The rows are grouped in 3 different ways at once. Each group adds its own fixed numbers to the row, and there is some noise. The rows also spread widely along 9 directions, which tell nothing about the answers.
Known rows, each followed by its group in each grouping:
-23 11 22 -9 -16 -18 3 15 56 -20 -15 -31 29 0 -1 10 -16 1 14 -4 24 -19
 11 -26 10 27 6 5 5 48 52 -12 | j672 j558 j290
3 -22 -14 -10 -3 21 -10 19 -12 -1 12 5 -1 -24 19 8 28 -12 1 18 -5 -6 -11
 5 -6 -8 -29 2 14 -18 -17 1 | j669 j634 j612
23 -7 8 -8 30 21 -1 -33 -21 -5 14 22 -39 14 10 16 -5 28 3 -29 -5 30 14
 30 20 -2 -10 6 -1 5 -19 2 | j669 j558 j980
-15 -14 -16 37 28 30 -29 18 25 2 -11 6 8 -4 21 -22 -18 40 20 -7 10 -18
 37 -9 4 -12 -6 -23 12 23 -3 -15 | j81 j634 j980
-1 8 -8 4 13 5 19 -11 9 3 3 18 -9 2 15 -1 -20 32 -14 -21 9 -9 14 -22 -4
 -10 32 -13 -5 17 12 -12 | j672 j433 j612
27 13 3 -46 12 31 25 -13 -16 -8 -4 6 -14 -5 1 65 10 -17 -27 5 27 -1 12
 19 -10 -15 -17 18 31 -27 -5 18 | j73 j433 j290
8 -40 2 -17 18 -4 2 6 10 -6 34 20 17 5 20 -31 15 4 28 -21 -11 -3 -30 -41
 6 14 -27 -4 -5 13 21 -13 | j362 j558 j612
-7 -23 -3 5 -20 -37 2 25 44 -15 -7 -30 32 8 8 -30 -1 2 24 -6 -17 2 -7
 -36 5 7 2 -6 -13 43 46 -18 | j362 j558 j980
-15 -12 32 6 -44 -26 6 8 47 -21 -13 -52 34 17 -12 -25 9 15 34 -2 -40 -4
 -32 -27 5 22 -12 17 -13 35 54 -26 | j81 j558 j612
21 12 14 -52 24 -23 6 -14 -9 -3 19 23 20 14 -10 22 -10 -39 19 -16 24 12
 -19 9 7 19 -6 0 1 -15 18 28 | j73 j634 j290
14 14 12 -11 -34 11 12 3 4 -5 -33 -14 27 6 -11 30 20 8 -13 15 -18 -14 -1
 -10 -19 -11 -13 14 13 -20 14 -9 | j362 j634 j612
-2 14 -8 24 -6 42 12 4 24 -10 -34 -12 -6 -14 20 32 -11 39 -29 2 15 -19
 54 -12 -21 -24 11 4 24 18 -1 -30 | j362 j634 j290
-3 29 15 20 -46 -4 24 -3 -3 10 -33 -27 19 3 -13 0 1 17 -9 18 -30 -13 -3
 -8 -16 -7 22 6 -7 -7 26 -15 | j73 j558 j612
4 -12 0 -31 39 -13 -3 -14 17 -12 29 18 -3 11 15 -2 -15 -2 26 -33 12 12
 -10 -5 19 19 -8 -4 -11 24 8 4 | j672 j634 j290
15 1 -13 -22 35 -21 -12 -18 7 -15 -30 -16 -33 34 -9 29 -31 21 6 -24 15
 33 22 58 16 -8 7 -3 -22 24 -12 29 | j672 j433 j290
-19 -14 -2 17 17 -6 -47 18 6 0 4 -10 -3 -10 7 -13 -9 0 40 8 17 3 10 36
 19 17 -21 -12 -3 20 -19 7 | j669 j634 j290
-15 -17 -17 43 -5 19 11 16 11 15 2 1 21 -16 21 -38 4 31 5 6 -32 -27 6
 -43 -6 -16 4 -15 0 11 14 -37 | j73 j433 j980
1 2 -11 -17 -40 -14 24 16 9 -6 8 -26 7 -15 8 -7 20 -21 -6 22 -15 1 -27
 -16 -21 -15 5 1 5 -12 17 1 | j81 j634 j612
-25 5 -36 35 -29 13 3 26 -11 15 -23 -42 -26 -30 22 -13 9 7 -17 47 -15
 -11 19 23 -15 -25 8 -15 0 0 -29 -1 | j672 j558 j290
20 -4 18 -23 8 -12 -22 -3 30 -24 -37 -16 15 33 -18 35 -13 17 16 -23 5 9
 11 21 6 6 -17 15 -2 23 19 1 | j362 j634 j612
-14 42 35 31 -17 21 1 -18 -19 35 3 18 28 -6 -10 -10 -4 24 2 17 2 -32 11
 -12 -1 12 12 -7 17 -15 11 -18 | j73 j433 j980
-10 42 20 16 -12 22 15 -10 14 13 -12 16 16 -8 7 11 -17 30 -16 0 10 -29
 31 -31 -4 4 28 -6 16 8 20 -24 | j672 j634 j980
-23 35 49 24 -1 4 -26 -23 7 10 29 10 -15 -15 0 0 -23 28 10 -9 51 -13 21
 10 15 35 19 -4 14 33 11 -15 | j669 j433 j612

New rows, each followed by its group in each grouping:
-12 -26 -36 -8 -6 15 -17 51 32 -14 6 -41 -18 -34 34 9 22 -27 0 32 19 -4
 12 13 -6 -25 -38 -5 35 17 -13 3 | j81 j634 j980
2 16 33 -14 -11 29 17 -26 -11 8 18 5 -7 -4 5 14 24 15 -5 3 -19 -5 -11 -4
 8 16 -28 16 15 -8 -2 -15 | j672 j558 j980
-19 -1 4 20 -23 -4 2 10 29 -5 -21 -32 4 -3 8 -11 -3 29 4 3 -18 -14 4 -12
 1 5 5 3 -11 34 20 -24 | j672 j558 j612
-2 -14 3 -12 24 -14 -17 9 26 -6 37 7 -8 -8 22 -13 -11 -9 22 -16 40 4 10
 -11 16 15 -9 -13 11 42 16 -1 | j362 j558 j980
-10 32 40 5 2 6 -3 -21 9 6 15 4 5 -9 -1 11 -22 9 14 -8 28 -12 9 -3 9 28
 6 7 10 21 18 -15 | j73 j634 j290
2 15 15 13 -24 -21 17 -12 7 3 7 -7 4 6 3 -23 -6 19 6 -6 -16 6 -2 -21 1 4
 19 -4 -10 21 26 -20 | j362 j558 j980
-4 44 18 15 -6 -28 -12 -12 -16 26 7 12 5 7 -15 -19 -24 9 6 4 31 -1 19 16
 2 8 36 -25 1 1 8 10 | j362 j433 j980
-25 24 38 29 -42 -5 -24 -9 -9 16 5 -39 -3 -6 -18 -24 14 22 20 32 -12 -9
 -19 32 2 20 -15 3 5 1 -6 -10 | j81 j433 j612
7 8 3 -19 -4 -20 -18 6 -1 0 -27 -23 15 25 -25 11 5 -8 17 12 2 11 -1 38 3
 -4 -17 -5 7 -17 5 30 | j81 j433 j980
4 -2 22 -32 17 -2 -48 18 4 3 7 18 40 6 -9 13 8 -20 34 5 38 -19 -10 9 10
 30 -49 -3 23 -10 6 19 | j362 j634 j612
32 19 -11 2 1 -25 6 -29 -41 15 -32 4 -10 45 -25 -1 -10 29 -7 -7 -31 31 8
 43 -4 -28 23 -13 -21 -26 -15 21 | j362 j433 j980
5 -4 -2 23 -2 5 17 -6 -12 12 -12 20 40 14 -2 -31 3 33 12 -6 -43 -14 -6
 -39 -13 -6 6 -12 -18 -16 12 -23 | j362 j634 j290
4 -37 -19 -6 42 20 -8 15 -10 2 4 30 36 18 11 -30 9 3 36 -9 -10 -9 -12
 -21 1 -2 -33 -22 -3 -24 4 15 | j81 j558 j290
1 12 -4 6 -39 1 43 -6 8 -5 9 -18 -10 -13 17 -10 4 13 -21 3 -26 1 -11 -30
 -24 -24 27 2 -2 -3 18 -21 | j81 j634 j612
-1 -34 -22 -23 29 -20 -12 12 11 -4 27 6 -4 3 18 -21 0 -7 24 -16 6 4 -22
 -6 14 6 -11 -16 -15 19 2 7 | j672 j433 j612
2 -3 -2 30 -33 -5 20 -14 5 -6 -9 -37 -37 -2 13 -18 -1 45 -12 -2 -39 16 4
 3 -8 -19 21 8 -22 32 1 -33 | j362 j558 j612
-33 -15 4 43 -20 -13 -5 18 22 1 9 -22 18 -16 13 -49 -1 14 29 8 -16 -11
 -2 -24 8 18 10 -14 -16 35 24 -26 | j669 j558 j290
1 19 2 -3 -12 -13 19 -9 6 0 10 -10 -11 3 1 -4 -8 8 -7 0 6 8 5 -1 -5 -11
 23 -10 5 4 16 4 | j81 j433 j980
-16 3 1 35 18 27 -28 2 1 14 5 5 -14 -6 14 -25 -11 32 18 4 16 -9 26 14 9
 1 -10 -20 15 14 -13 -5 | j81 j558 j980
7 43 36 -12 9 40 -6 -28 -29 16 26 36 -26 -18 4 42 -2 1 -16 4 54 -5 34 26
 7 13 -4 2 44 -17 -16 12 | j669 j558 j980
21 7 19 -30 17 -23 -19 -25 -42 12 22 24 12 26 -21 -6 8 -15 34 -5 -6 20
 -31 33 12 23 -28 -3 -13 -34 -15 29 | j362 j634 j290
33 -10 3 -49 11 -9 21 -6 -14 -9 -9 30 28 30 -13 24 8 -17 4 -19 -8 12 -18
 -9 -2 -1 -4 2 -4 -33 23 26 | j669 j558 j612
11 4 36 -44 13 18 -8 -7 0 -8 22 28 14 -2 -1 39 11 -18 10 -10 42 -8 -6 -1
 10 31 -30 11 29 -6 17 12 | j669 j558 j612
18 6 23 -24 25 16 -10 -6 -17 15 0 44 57 20 -16 14 5 -8 25 -6 -1 -21 -10
 -14 9 18 -31 -3 16 -36 14 11 | j73 j634 j980
-1 35 24 2 10 -19 -16 -41 -19 17 22 15 -29 10 -5 -9 -28 22 16 -19 14 15
 -4 35 18 20 25 -10 -21 13 -12 6 | j672 j634 j612
-24 4 -20 38 1 11 -24 20 7 15 18 -13 -28 -41 36 -22 -18 7 4 16 27 -16 21
 12 0 -8 9 -17 6 30 -15 -17 | j73 j634 j612
47 -61 -72 -53 13 -10 52 23 -6 -31 -14 -9 -15 13 28 13 26 -26 -22 -8 -42
 37 -16 -10 -23 -57 -13 1 -18 -21 -2 22 | j362 j558 j290
-12 1 -7 16 6 -24 -5 7 0 13 38 23 9 -13 14 -39 -16 -8 22 -7 9 3 -3 -19 8
 7 25 -29 -8 15 13 -5 | j669 j634 j980
10 -15 16 -6 9 -13 -30 -15 5 -9 9 -10 -12 17 -3 -5 0 23 33 -21 -15 20
 -16 27 16 14 -29 8 -14 23 -7 -7 | j362 j634 j612
17 32 -9 -36 -20 -48 29 -7 -2 1 -6 -5 1 17 -11 17 -12 -26 -12 2 -4 22 -9
 6 -4 -12 38 -9 -13 -10 22 26 | j672 j634 j980
5 13 22 -28 -8 -17 6 6 16 2 14 3 37 1 -3 12 0 -31 17 0 9 -9 -17 -19 7 19
 -10 4 12 3 37 -1 | j73 j634 j980
4 24 -18 12 -4 -2 2 -5 -35 16 -24 -5 -11 12 -7 -10 -10 10 -2 18 2 11 15
 39 -12 -22 19 -22 -6 -31 -15 30 | j81 j558 j290
18 -14 -3 -22 12 22 7 -1 11 -16 -20 -5 2 18 1 27 7 22 -5 -11 -2 -1 5 -1
 -9 -17 -20 9 15 -7 8 2 | j81 j433 j612
-4 9 -37 0 -5 -25 0 25 5 10 -18 -10 9 -3 7 -10 -13 -12 -3 16 2 0 11 5 -3
 -18 22 -27 -8 1 0 16 | j672 j634 j980
20 -43 -23 -42 21 -14 10 17 19 -21 13 -6 7 17 13 -4 15 -22 22 -16 -11 23
 -23 -8 7 -9 -31 -3 -1 4 19 16 | j81 j558 j980
16 -2 12 -22 14 -11 23 -17 12 -3 18 14 8 11 3 5 -11 5 7 -30 -2 5 -7 -23
 10 5 6 3 -2 14 35 -9 | j73 j433 j980
-7 33 41 -27 -3 -5 -26 -2 -14 21 35 16 19 -16 -7 10 3 -40 21 18 53 -19
 -14 14 11 42 -18 -3 26 -14 15 19 | j73 j558 j612
-18 66 26 34 -58 -17 3 -22 -33 29 5 -27 -20 -18 -13 -11 -4 7 -13 41 1 1
 5 33 -12 4 31 -5 -3 -11 -15 -6 | j362 j634 j290
-14 23 -13 19 -54 -15 25 -7 -10 4 -3 -56 -45 -23 12 -8 10 5 -19 34 -36
 16 -9 31 -10 -17 20 8 -17 6 -22 -11 | j672 j634 j290
-5 1 -20 1 33 24 -12 20 -18 22 -29 40 53 15 -5 -7 -3 11 8 11 8 -39 16
 -14 -8 -4 -10 -31 9 -43 -5 19 | j672 j433 j290
-1 9 1 1 13 -13 -15 -13 3 4 48 5 -43 -19 27 -12 -18 2 10 -10 34 20 11 19
 13 4 8 -12 3 37 -12 -5 | j362 j634 j980
-7 -6 -8 25 23 34 14 -4 -13 16 12 30 8 -14 26 -24 -8 24 2 -7 -4 -23 12
 -30 -4 -4 7 -15 2 -4 3 -18 | j73 j558 j290
7 5 -6 -5 8 25 -3 19 -1 11 -15 21 27 -3 10 10 3 2 -7 9 24 -22 30 -18 -10
 -12 -8 -15 32 -15 8 6 | j362 j558 j980
-3 -30 -50 20 17 50 6 40 19 -11 -37 -2 18 -11 32 1 5 24 -11 11 -10 -24
 34 -27 -25 -45 -14 -15 18 -7 -7 -11 | j81 j634 j290
3 2 -2 -4 -8 -21 13 8 9 -1 -5 3 20 9 -4 -3 -5 -4 0 -4 0 3 5 -16 0 -7 23
 -11 -3 1 26 5 | j669 j433 j980
9 26 44 -12 25 24 1 -34 -35 14 9 55 26 17 -16 17 -5 16 14 -16 17 -8 5 0
 9 29 -4 -2 11 -33 7 12 | j669 j558 j290
3 16 -5 8 3 -10 -20 -10 -8 1 -9 -18 -30 10 -4 -1 -19 21 10 -1 7 20 10 49
 1 -9 10 -8 -7 7 -17 15 | j81 j634 j612
-12 2 -2 4 -6 -30 -15 13 -1 5 -5 -21 20 12 -11 -33 -5 -11 32 15 -1 3 -12
 13 3 9 1 -21 -12 -2 14 20 | j81 j558 j290
14 -16 -17 -12 0 -22 5 -3 2 -13 -4 -29 -37 6 10 4 -9 0 5 -10 -14 30 -8
 31 5 -12 4 6 -22 26 2 5 | j73 j558 j612
21 -8 -7 -16 34 25 -6 -1 -15 3 -22 29 23 29 -8 12 2 20 5 -11 6 -9 5 4 -9
 -16 -18 -13 13 -36 -1 22 | j81 j433 j612
17 21 -2 -32 8 -5 33 -14 -13 4 -14 21 17 21 -9 22 -6 1 -15 -8 3 -1 3 -11
 -9 -10 23 -7 -2 -27 14 19 | j672 j433 j290
-5 20 -16 11 17 -11 -29 -2 -25 19 -33 -9 -13 20 -16 1 -20 15 7 14 12 6
 25 63 6 -8 8 -24 -13 -12 -32 34 | j672 j433 j290
-10 42 39 19 -26 -26 -11 -18 -2 19 -21 -7 38 24 -30 -16 -10 27 25 4 -28
 -9 -10 8 12 27 11 -4 -16 -1 17 -7 | j672 j634 j980
9 15 12 15 29 56 15 -33 -54 27 20 67 0 -5 9 1 5 34 -12 -5 6 -16 15 -8 -8
 -5 1 -11 17 -47 -26 -2 | j669 j433 j290
-4 26 0 2 -8 15 6 -6 -14 16 10 8 -9 -14 12 6 3 7 -12 14 3 -9 9 5 -1 -7 4
 -8 12 -12 -13 0 | j672 j634 j980
-19 35 20 39 -13 -81 -26 -26 6 15 20 -21 -13 26 -20 -67 -51 22 51 -20 -3
 34 -7 33 27 23 56 -30 -49 47 21 2 | j81 j634 j980
9 -34 -30 -23 -2 -6 9 32 3 -9 0 3 17 -4 16 -1 19 -26 2 5 -7 1 -14 -17 -9
 -13 -9 -10 0 -10 14 12 | j669 j558 j612
11 -3 7 4 9 4 13 -16 8 -3 4 12 -6 9 11 -8 -9 30 1 -23 -4 8 15 -18 4 -5 8
 -4 -1 22 15 -18 | j362 j558 j980
18 -28 -10 4 42 15 -5 -21 25 -25 -8 5 -30 26 18 1 -27 57 15 -55 -11 23
 15 5 9 -16 -3 2 -16 40 0 -15 | j81 j634 j612
-12 24 9 28 5 21 -16 4 -18 28 0 21 23 -1 -2 -26 -5 16 14 16 12 -25 16 -1
 -4 2 -1 -30 18 -24 1 6 | j81 j558 j980
2 -5 7 -18 -23 -17 -17 26 22 -12 -4 -35 14 -4 -2 10 20 -22 15 21 0 2 -9
 9 3 7 -37 8 15 13 9 0 | j362 j634 j980
15 -1 -19 -24 12 -13 14 -9 -8 1 8 14 -13 8 10 1 -7 -1 -3 -15 -7 11 -11 3
 -2 -10 11 -7 -15 -3 -3 9 | j672 j634 j612
-8 4 -24 3 4 18 13 17 18 1 25 -6 -31 -42 39 13 -7 -10 -25 12 40 -12 31
 -9 -6 -21 14 -8 30 25 3 -11 | j73 j433 j980
-3 -27 -1 -17 5 -3 6 14 38 -19 27 -16 -7 -18 24 4 4 -7 6 -12 13 -6 -12
 -25 7 6 -13 9 7 37 26 -21 | j73 j433 j612
8 8 11 -16 2 1 1 -19 10 -10 26 -10 -34 -4 11 13 -4 4 5 -11 12 22 1 19 9
 0 -10 8 10 18 -1 -3 | j81 j634 j980
31 -11 -24 -41 36 -7 14 5 36 -28 -32 -2 -12 25 11 49 -35 -4 -7 -38 30 23
 36 7 8 -23 14 1 3 33 31 18 | j73 j558 j980
